There are 4 ways to turn a row about zero (a turn may also mirror it). The second row of each pair is the first, turned, with some noise. The first 28 pairs use one turn. New pairs use 2 turns, one after the other, and a turn may come again.
Known pairs, each followed by its turns in order:
[ -4,  16, -24,  28, -21,   5]
[  9,   0, -12, -17,  30,  27]	k853

[ 27,  -6,  38, -13, -17, -12]
[  3, -13,   3,  -9,  33, -35]	k871

[ 28, -14,   5, -32,  -2, -14]
[ -4,  34,  -2, -24, -19,  -3]	k573

[-17,  11,  -8,  32,  36,  -6]
[-25, -17,  19,  18, -24,  27]	k871

[ -9,  17,  46, -11, -21,  11]
[ 31,  -5,  -7, -31,  29,  24]	k573

[  7,  24, -13,  11,  -3,  -4]
[  7, -11, -19, -12,   1, -20]	k711

[  1,  25,  -3, -10, -20,  25]
[  7, -32,  -5,  18,  21,   9]	k853

[14, 15,  9,  1,  9, -7]
[-14,  -4, -11,   5,   4, -19]	k711

[-20,   0, -25,  19,   1, -44]
[-10,  57, -10, -12,   3,  14]	k853

[  9,   4,   2,  25, -28, -38]
[-26, -32, -16, -21, -16,  15]	k573

[ 32,  -6, -21, -21,  12,  -9]
[-12,  23,   1,  -8, -21, -25]	k573

[ 21,  22,  17, -24,   8,  -8]
[-31,  -9, -20,  16,  11,  -6]	k711

[ 22,   8,  -1, -13,  21,   8]
[ 19,  -8,  -2,  12,  -4, -27]	k853

[ 16,  23, -11, -51,  19,  13]
[  0,  53,  -1, -10,  22, -29]	k573

[ 31,  -8, -34,  -3,  31,  23]
[  1,  11, -24,  51, -23, -10]	k871

[ 11,  28,   7,  17,  45, -18]
[  0, -17,  30, -25,   8, -37]	k573

[-17, -25, -51,   8,  -4, -31]
[-15,  35, -44, -30, -14,  11]	k853

[ 28, -73,   1,  27,  32,  20]
[ 22, -18,  23,  42, -52, -49]	k871

[ 35, -25,   0,  -4,  -4, -28]
[ 21, -32, -12,  19,  11, -23]	k871

[-18,  15,  15, -12, -13,  -9]
[ -5,   3,  -3, -12,  28,  19]	k573

[-23,  26,  -1, -25, -18,  -4]
[-12,  16, -18, -36,  17,  18]	k871

[ -5, -17,  -8,  -5, -45, -56]
[ 42, -42, -20, -35,  20,  10]	k871

[ 34,  -1, -20,  -7,  22, -21]
[-34, -12, -10,  -8, -32, -15]	k711

[-41,  -9, -31,   8,  -8, -13]
[-31,  23, -26, -18,  11,  11]	k853

[  3,   7, -11, -28,  44,  32]
[ -1, -33,   5,  43, -28,   0]	k711

[-38,  20,   0, -10,  27,   7]
[-30,  10,   4,   8,  33, -29]	k853

[  5, -15, -17,   8,   5, -30]
[-11,  -2,  16, -33, -18,  -4]	k711

[ 15, -44,  -1,  20,   0,  41]
[ 23,  41,  18,  20, -30,  -3]	k711

New pairs, each followed by its turns in order:
[ 40,  38,  -7, -32,   1,  17]
[-56,  19,  -1, -19,  19, -28]	k573 k573

[-18,  14, -19,  -3,  39,  -1]
[-26, -31, -18,  -1,   4,  18]	k853 k871

[ 53,  10,  -2,  16, -18,   6]
[ 32, -34,  -9, -12, -38,   0]	k853 k853

[ 17, -16,  33,  -4, -49,  49]
[-49, -22, -13,  27,  51,  -1]	k871 k871

[ -6, -36,  -1,  11,  -4,   7]
[ 22,  27, -12,  -2,  11,  -2]	k573 k711

[-34, -17,   5,  11,  17,  17]
[-12,  26,   6,  17,  12, -23]	k711 k711

[  4, -31, -11,  27, -18, -10]
[ 19,  -8,   5,  20,  13, -29]	k871 k871

[-31,  22,  -3,  -6, -26, -28]
[-17,   9, -24,   6, -27, -28]	k711 k871

[-10,  24,   0,  30, -35,  14]
[ 22,  -8, -11,  25, -44,  -2]	k573 k871

[  6,  -1, -20,  -3,  -2,   2]
[-10, -14,  -4,   3,   9,   0]	k573 k573

[-25,   2,  -6, -24, -14, -12]
[-11,  -8,   5, -10,  32, -19]	k573 k853

[-48,   6,   2, -41,  -7,  31]
[ 25, -15,  21,  -9,  41, -48]	k573 k853

[-16, -38, -11, -19, -13, -18]
[ 0, 38, 34, -8,  8, 14]	k573 k871

[-25,  -3,  21, -24,  27, -22]
[-18, -12,  38,  26,   7, -22]	k573 k853

[ 11,   1, -16, -11,  32,  25]
[ 14,  -2,  10, -10,   6,  40]	k871 k871

[  5,  13,  -7,  10, -25,  39]
[  5, -12, -20,  25,  19, -27]	k871 k711

[-24,  18,   6,  15,   9,   4]
[ -8, -21,  11,  19,   6,  -9]	k853 k711

[ 18, -27,   9,  13,  18,  23]
[-29,  19,  -1,  -9,   0,  29]	k853 k711

[-19,   5, -17,   5,  -3, -15]
[  4, -17,  17,  17,   4,   8]	k573 k573

[ 50, -32,  22,  -5,   6, -13]
[  3,  -3, -44, -27, -25,  33]	k853 k573

[-27,  10,  -5,  -1,  19,  17]
[  6, -14,  21, -23, -22,  -1]	k711 k853

[ 15,  19,   2, -32,  32,  24]
[-20,  -2,   9, -39,  17, -22]	k573 k573

[ -9,  -2,   8, -34,   4,   7]
[ -9,  22, -24,  18,   6,  -6]	k871 k853

[ -6,  17,  13,  -1, -38, -27]
[  1,  32, -21, -11, -33,  -6]	k573 k871

[  7,   6,  27, -14, -28,  28]
[-28, -32,  -8,   9,  20, -17]	k871 k711

[ 1, 32, 23,  7, 24, 21]
[ -6,  17,  26, -31, -23, -19]	k573 k573

[-13,  34, -23, -19, -18, -35]
[-42,  16, -14,  -1,  31, -24]	k573 k853

[  8, -28,   8,  15,  37, -20]
[-19,  11,   9, -18, -28,  36]	k871 k853

[ 21,  16,   5,  32,  -2, -27]
[-33, -31,   4, -22,   3,   7]	k711 k711

[ 16,  -3, -21,   6, -10, -11]
[ -2,  15, -25,   5,  -3, -15]	k853 k573

[-14,  25,   8,  13,  24,   1]
[-33,  -6,  15,  -4,  14,   4]	k871 k853

[ 20,   9, -40, -19,   5,  -2]
[ -7,  17, -30,  26, -17,  25]	k711 k573

[-24,  23, -25,  14,  16,  43]
[ 23, -16, -36,   7,  39,   8]	k871 k573

[-27, -16, -18,  42,  -3,  -5]
[ -7, -37, -15,  33,   1,  30]	k853 k711

[-31,  -1,   3,  16,  26,  28]
[-18,  37,   5,   5,   7, -33]	k711 k711

[ 20,  16, -22,  -9,  10,  13]
[ 11, -21, -21,  25,   0,  -1]	k853 k871

[ -3, -14, -20,  -1,  15,  33]
[ -1, -35, -11, -17,  -8, -14]	k573 k573

[-55,  -6,   1, -33,  19,  13]
[ -9, -43,  33, -34, -18, -13]	k711 k853

[-35,  25,   2,  -9,  26,  11]
[-38, -19,  14,  19,  -8, -13]	k573 k871

[-33,   5,  -8,  21, -14, -25]
[-18,   3, -18,   9,   0, -39]	k711 k871

[-25, -12,  34,  29,  11,  28]
[-25,  -7,  12, -38, -10, -34]	k853 k871

[ 5, 11, 29, -5, -7, 18]
[ 18,  -9, -13,   7, -12, -21]	k573 k853

[ 17,  47,   8,   7, -27, -10]
[ 32, -25,  20, -25,   4, -24]	k853 k853

[-51,  22,  17, -22, -30,  58]
[ 31,  -7,  11,  14,  -8, -79]	k573 k573

[ -3, -31, -44,  14,  33,  10]
[55,  9, 18,  0, 26, 16]	k871 k871

